The groups are shells around one centre, one inside the other: the same stretched ball of 7 dimensions in 9 sizes.
Known rows, each followed by its group:
[  7 -12  26  55 -14   2 -11   2  13   8   7  31 -20 -24 -17  27 -22 -16
   1  15 -20 -20] : Z582
[  0   0 -12  40  17  36  -2 -11   2  19  26  32 -13  -7  11   7  -6   7
   8  -5   2 -18] : Z351
[  1  18   7  37  -3  22  -9 -39 -31  -3  25  29 -30 -18 -27  -8 -29  20
  42   8 -14  10] : Z457
[ -4  -2  13  18   6   8   4   8  18  29 -10  25  -2  -6   7  22  -3 -10
 -10  12  11 -10] : Z457
[ -8   5 -24  38  37  40   1   0   8  25  12  26  -7   4  27   1  -2   7
  -6  -9   9 -20] : Z705
[ 14  -1  26  42 -29   0 -18 -29 -12   6  34  41 -23 -34 -40  15 -30   1
  33  17 -20   2] : Z513
[  3  -1  12  17  -1  21  -6 -12   4  26  29  50  -1 -12   1   2  -1   9
   8   6  12   0] : Z899
[  0 -13   5  52   7  16  -7  -2  17  21   1  31 -11  -7   0  24 -12 -11
   1   8  -8 -24] : Z253
[ -4  20  -8  42  15  32  -1 -26 -25  -3  13  12 -33 -11  -9  -3 -25  15
  28   0 -12  -4] : Z705
[  5  26  -2  50   3  13 -16 -17 -28  -9  34  18 -37 -33 -25  -8 -44  13
  21   4 -26   4] : Z899
[  3  24   1  41  -4  -6 -21 -35 -30   6  17  20 -27 -26 -43  -1 -50  12
  37  17 -23  20] : Z253
[ -8  12   1  48  21  15 -11   0  -2   8   0  25 -18  -8   0  -6 -26   5
  -1   7 -11  -5] : Z79
[-14   0   4  37  20  23   0 -18   1  18 -22  25 -11  11   2   6 -11   3
  16  11   0  -7] : Z457
[ -7  22   4  36  12   5  -6  -9 -16   3  -8   8 -26 -15 -17   1 -35   4
  11  12 -14   5] : Z213
[ -6  19  -3  38  16  -5 -10  -1  -5  14 -12   7 -18 -15 -14   9 -37  -3
   1  14 -13   3] : Z79
[ -4  -1   7  59  12   1  -5  16  15   8 -23   4 -23 -13  -5  29 -29 -22
 -13  13 -21 -24] : Z253
[ -5   8  15  23   9  -5  -9  14  12  24  -6  30  -2 -13  -1   5 -19  -4
 -17  17   3   3] : Z705
[-10   7  -6  -2  27  43  12  -1   9  34  16  42   8   8  35  -8  20  17
  -8  -6  35  -4] : Z79
[-24  11 -29  34  53  35  11  -2   6  26 -34   2  -9  23  29   8  -5   2
  -4  -2  10 -16] : Z513
[ -2  12  12  51  -1   3 -12 -23 -18  -2  -4  16 -31 -17 -31   8 -40   2
  27  17 -25   2] : Z351
[-12   3  -8  30  28  59  10 -23  -6  13  11  34 -14  14  24  -8  10  19
  19  -9  14 -16] : Z253
[-16  10   9  11  25  11   7  16  15  26 -28  20   1   5  19   4  -3  -2
 -21  12  17  -1] : Z351
[ 14  15  -2  32  -4  10 -11   1  -6  10  51  25 -20 -40 -12   8 -26   3
   0   0  -9  -5] : Z705
[ -6  12  -1  15  13  18   6 -10  -2  21  -2  16 -11  -6   2  12  -9   3
   7   6   9  -2] : Z213
[ 17  21  -1  59 -13  -4 -27 -20 -26  -5  50  21 -37 -49 -44   4 -56   6
  25   9 -37   5] : Z253
[ -3  14 -15  57  18  11 -11 -15 -12   7   0   6 -28 -13 -15  12 -39   0
  16   7 -23  -8] : Z213
[-10  23  -8  51  23  15 -10 -16 -20   0  -5   9 -30  -8 -13  -6 -38  10
  17   7 -19   1] : Z79
[  9   2  16  39  -8  33 -10 -20 -10   2  50  52 -20 -22  -7  -9  -9  16
  21   0  -5  -7] : Z513
[  4  31  10  29  -5  11 -17 -28 -36  -6  39  33 -29 -31 -31 -23 -38  25
  30   9 -14  22] : Z899
[  4   1   1  30  -1   7  -7 -17   1  25  15  28 -10 -16 -13  20 -18  -1
  15  10  -3  -4] : Z899
[  6  23  15   5  -4  32   2  -8 -18   2  53  40 -19 -28   1 -19  -4  24
   8  -3  12   8] : Z513
[ 10  22  -3  23  -5  14 -17 -27 -24  13  57  41 -17 -32 -22 -11 -27  22
  26   3  -4  16] : Z213
[-11   3  -6  48  27  17   2   7  11  15 -24   6 -17   1   9  19 -17 -10
  -8   6  -7 -21] : Z351
[  1  19  12  27  -6 -19 -12 -10 -10  14  -4  12 -18 -26 -33  15 -41  -4
  11  23 -14  14] : Z513
[ -3   4 -16  50  19  12  -9  -8   3  21   2  16 -15  -9  -4  17 -26  -4
   5   5 -11 -13] : Z213
[ -8  -4   9  52  14  29   2  -8   4   4 -13  20 -23   1   3  13 -11  -4
   9   5 -10 -23] : Z705
[  5   4   6  18  -3  14  -4 -13   0  24  26  35  -7 -18  -6  11  -9   5
  10   7   6  -1] : Z457
[ -8   0 -14  52  26  22  -3  -5   8  19 -11  13 -16   1   7  18 -18  -6
   3   3  -8 -21] : Z351
[  6  -9   2  50   0  17 -12 -13   7  20  23  38 -12 -14  -7  17 -15  -3
  12   6  -9 -16] : Z582
[ 12  27 -13  31  -2   6 -20 -28 -28  12  54  28 -22 -37 -29  -5 -40  19
  28   4 -13  16] : Z582
[-10  14  -4  30  23  -4  -9   6   5  26 -17  16  -5  -6  -2   7 -27  -3
 -10  15  -2   4] : Z582
[ -7  22   3   1  14  39   7 -23 -20  12  24  36 -12  -4   8 -20   1  28
  19  -2  20  11] : Z457
[ -4   3 -13  12  22  45   8 -11   6  32  29  40   1   2  27   0  14  15
   4  -9  25 -11] : Z705
[-13  12 -16  30  36  28   8  10   8  20 -12   8 -12   3  23   8  -8   0
 -14  -2   8 -16] : Z79
[  8  13   7  63  -8  19 -19 -34 -30 -13  37  29 -41 -29 -34  -4 -41  13
  40   6 -32  -2] : Z253
[-10   0  27  -2   4  22   7  -7   9  28  -5  48   6   6  12  -3  13   9
   2  13  27   6] : Z582
[ -4   3  28  34  -3   0  -8  -2   2   9 -10  29 -15 -13 -15   8 -22  -4
   4  20  -9   0] : Z457
[ -2   4  -8  50  11  27  -4 -28 -11   9   8  19 -25  -6 -10  12 -21   5
  29   3 -13 -12] : Z213
[-11  17  -9  -1  29  21  10  14  11  33  -1  20   3  -1  27   2   4   6
 -21   0  27  -1] : Z253
[-10  17 -19  50  35  45   0 -11 -14   0  11  16 -28  -1  13 -12 -17  16
  10  -8  -7 -14] : Z513
[ -1  23  10  -4   0  34   3 -32 -27  11  40  43 -13 -13  -4 -22  -1  32
  29   1  18  19] : Z899
[ -7  24   4  34  10   0 -10 -13 -17   5  -5  13 -23 -15 -21  -2 -38   7
  14  15 -13  11] : Z351
[-23  14 -18  -5  49  50  23   4  10  34 -14  21   5  24  49  -7  23  16
 -14  -9  40  -8] : Z513
[ -1   7  10  21   0  23   1 -27 -12  13  13  30 -16  -9 -10   6 -10  10
  27   8   3   1] : Z457
[ -8   6  17  35   8  11   2   0   1   7 -19  13 -21  -7  -5  14 -18  -6
   2  13  -7  -9] : Z351
[  0  18  21 -11  -1  36   6 -11 -11  14  43  53  -5 -15  11 -23  11  27
   6  -1  27  13] : Z582
[-15  -5   6  46  21  22   0 -11   8  16 -30  23 -12  13   5  13 -11  -4
   9  11  -4 -15] : Z79
[-18  15  -1   7  27  35  15 -17  -8  19 -18  17 -10  14  15  -3   3  14
  13   4  19   2] : Z899
[-16   9 -10  31  32   9   5   7  11  26 -35   2  -9   6  11  19 -16  -9
 -11  10   3 -11] : Z705
[ -4  13  -6  39  15  38  -9 -36 -23   6  29  40 -21  -4  -5 -18 -17  26
  34  -1  -4   3] : Z213
[-16  10 -24  23  40  56  10 -26  -8  23   5  28  -9  19  27 -10   7  23
  19  -9  19  -8] : Z899
[ 18   3  31  30 -29 -11 -18   3   3  12  43  43 -14 -46 -28  13 -27  -5
   0  17 -12   2] : Z582
[ -3  17 -22  45  21  37  -4 -31 -22   6  24  17 -28  -8  -5  -2 -22  18
  30  -5  -9  -7] : Z79

New rows, each followed by its group:
[  1   9  -5  53   8  17 -17 -24 -14   8  23  31 -22 -15 -17  -1 -31  10
  24   6 -17  -2] : Z457
[ -8  17   2  32  12  23   0 -26 -21   3   0  16 -26  -6 -11  -2 -22  13
  27   7  -7   3] : Z457
[  8  13  -3  50  -9   8 -23 -49 -30   7  35  32 -28 -25 -42   1 -43  15
  51  12 -24  12] : Z513
[-10  -3  -9  55  29  11  -5  14  20  22 -24  11 -11   1  11  22 -20 -15
 -16   7  -9 -24] : Z705
[-12   1 -27  39  36  42   6 -16   4  27  -2  17 -10  13  21  12  -1   6
  10  -6   8 -21] : Z582
[ 19   9  34  34 -32  -4 -20  -6 -11  -2  53  44 -24 -50 -34   2 -32   4
  11  14 -18   6] : Z582
[  1  -4   7  30   3  10  -7  -4  12  28  11  36  -3 -11  -1  15 -10  -3
   1  10   3  -8] : Z213
[-11   8  21  21  13  14   4  11   7  11 -15  25 -10  -4   9   1  -7  -1
 -12  11   7  -4] : Z457
[-15  16  10  39  16  -2  -3 -11 -10   6 -40   3 -24  -1 -18   8 -35  -3
  13  21 -14   5] : Z513
[  5  16  20   8 -14  16 -11 -37 -24  12  41  52 -12 -21 -23 -15 -15  26
  36  12   6  23] : Z253
[-10  -5 -13  17  31  43  11   1  19  37   4  34   5  13  37   9  18   5
  -9  -6  27 -20] : Z253
[  6   4  24  39 -11  -9 -10   8   6   9   5  22 -19 -30 -20  20 -29 -12
  -5  18 -15  -6] : Z457
[ -8  25  -4  35  22  25 -10 -13 -20   3  17  29 -21 -10  -2 -23 -25  21
  12   2  -5   8] : Z899
[  8  12   4   8  -5  11  -6  -9  -4  25  42  38  -5 -27  -6   4 -10  10
   6   5  10   7] : Z79
[  8  12  18  30  -7   3 -19   0  -4  12  39  47 -11 -31 -14  -9 -25   9
  -1  10  -6   8] : Z513
[  5  19  -8  63   5  14 -15 -18 -23  -8  26  10 -40 -30 -26   4 -45   6
  23   3 -32  -7] : Z253
[ 20  17   2  50 -21   8 -27 -37 -32  -2  69  38 -33 -46 -44  -3 -45  17
  41   6 -28   9] : Z253
[  3   7   0  29   6  11  -2   4   5  19  15  18 -14 -21  -1  18 -16  -4
  -5   5  -1 -10] : Z457
[  2   9 -12  26  13  15  -3  -2   3  26  21  22  -9 -17   3  13 -14   1
  -1   2   4  -7] : Z213
[ 12  25 -11  28   0  28 -13 -26 -29   5  69  36 -25 -35 -14 -14 -24  26
  26  -6  -6   8] : Z899
[ 11  -2  23  41 -18 -12  -9   9  10  11   9  17 -20 -36 -24  34 -29 -20
  -5  17 -18 -13] : Z513
[  0  21   7  18   5  39   1 -21 -24  -1  39  36 -23 -17  -1 -20  -8  26
  21  -3   5   5] : Z79
[ -4   2 -26  50  32  35  -5  -4   6  22  17  23 -13  -2  17   8 -12   4
   0  -7  -2 -22] : Z582
[  0  16   1  37  -1   8 -14 -40 -26   9  15  26 -24 -16 -32   0 -35  14
  41  13 -14  13] : Z213
[  3   6   8  19   6  38   1  -3   0  13  41  45 -10 -15  15  -8   5  15
   0  -5  13  -9] : Z213
[ -9   8  -7  47  23  -3  -7  11  10  20 -25   3 -14  -8  -3  21 -32 -14
 -12  13 -13 -11] : Z705
[-21   9   7  24  33  14   5  12  12  22 -40  18  -4  14  18   0  -8  -1
 -16  12  10  -4] : Z899
[ -5  22  -1  33   7  28  -2 -42 -34  -2  14  18 -32 -10 -21  -7 -26  21
  44   5 -10   9] : Z253
[ 11  20  -8  49   5   8 -20   2 -11   4  49  26 -25 -39 -14  -3 -39   7
  -1   0 -20  -3] : Z513
[-10  15  -6  35  26  45   4 -16 -13   2  12  24 -23   0  12 -11  -7  18
  14  -5   2  -9] : Z213
[  1  14 -21  29  15  22  -8 -24 -11  24  28  26 -12 -12  -5   4 -19  13
  20   0   1   1] : Z899
[  4  26   4  20   3  27  -9 -17 -25   2  50  39 -21 -26  -8 -23 -19  27
  16  -1   1  12] : Z351
[-14   6   3   1  21  37  19  -8   5  26 -12  23  -3  11  23   7  15   8
   3   2  27  -7] : Z253
[  9  23  -5  41   4  28 -17 -20 -27  -3  62  40 -28 -32 -13 -21 -29  25
  21  -4 -13   5] : Z253
[ -2   5  -8  22  15  28  -3 -14   1  28  23  38  -3  -5   9   1  -3  11
   8   0  12  -4] : Z457
[-10  11 -28  36  41  42   8   5   6  20   5  11 -14   3  30   5  -3   5
 -10 -11   8 -23] : Z513
[-3  7 13 -3  4 17  5 -3  6 31 13 38  3 -8  9  3  5  8 -2  8 24  5] : Z351
[ -3   4  13  50   1   7 -15 -23  -9   7   0  32 -20 -10 -23   3 -31   4
  24  16 -18   1] : Z79
[ -3   4  16  22  -3   1 -11 -22  -3  24   1  38  -5  -8 -18   6 -18   5
  20  20   1  11] : Z582
[-11  16  -2  27  19  19   4 -13 -10  11 -13   9 -20  -3  -2   5 -18   5
  12   8  -1  -1] : Z351
[-25   6   5  -2  39  34  21  13  19  32 -38  23   8  25  42   0  20   4
 -21   4  35  -7] : Z705
[-16  18 -19  21  41  38   7   0  -1  21  -3  17  -9   8  27  -9  -3  14
  -6  -5  15  -7] : Z351
[  3  26 -13  12  12  27  -9 -21 -22  18  53  40 -11 -20  -2 -21 -15  29
  17  -4  10  15] : Z899
[ -4   7  16  31  10  16   2  19  10   8   0  22 -15 -14   9   7 -11  -5
 -18   6   0 -14] : Z213
[  3   2   7  31   1  36   0 -21  -8   9  33  38 -19 -13   0   1  -4  12
  21  -1   2 -10] : Z351
[  1  17   8  46   7  20  -9  -5 -14  -6  22  23 -30 -23 -10  -7 -28   9
   8   3 -16  -5] : Z79
[  3  12   0  19   7  48   0 -21 -14   9  53  48 -15 -14  10 -18   3  27
  18  -9  12  -3] : Z899
[ -4  -4  16  65   3   0 -10  -5   4   2 -24  11 -28 -11 -21  25 -35 -16
  10  18 -28 -17] : Z253
[  0  21  12   6  -5  23  -4 -40 -29  10  32  41 -16 -14 -18 -16 -13  28
  38   8   8  22] : Z79
[-17   7  15   9  20  -4   6  18  20  32 -43  15   4   5  11  15  -8 -11
 -23  20  15   1] : Z513
[ -2  19  15  18  -1  29   2 -27 -25  -2  22  30 -25 -15 -11 -12 -13  21
  28   5   1   9] : Z899
[  0  24 -23  13  16  25  -4 -30 -21  25  36  27 -11 -13  -5  -6 -16  23
  25  -2   9  12] : Z513
[ 11  19  16  16 -15  -3 -19 -15 -15  16  48  46 -10 -37 -27  -9 -28  15
  14  13  -3  21] : Z582
[-18   8  14  -2  26  14  17  27  24  30 -36  16   5   8  31  10  10  -7
 -33  10  28  -7] : Z513
[ -3  11   1  47  15  25 -13 -13 -10   5  20  36 -19 -10  -4 -12 -22  14
  13   3  -9  -2] : Z79
[  7  29 -12  13  11  34  -5 -13 -22  10  65  37 -16 -28   4 -22 -12  29
   9 -10   9   8] : Z582
[ 11   4  22   3 -19   3  -5  -6   4  27  37  45  -1 -29 -11  11  -6   3
   3  12  12   7] : Z513
[ 18  19  23  19 -22   2 -15   1 -12   4  62  44 -18 -49 -22  -7 -25  11
   1   7  -6  10] : Z582
[  8  27  -7  23   0  36 -13 -41 -38   3  70  46 -24 -27 -16 -28 -21  38
  40  -5  -1  17] : Z705
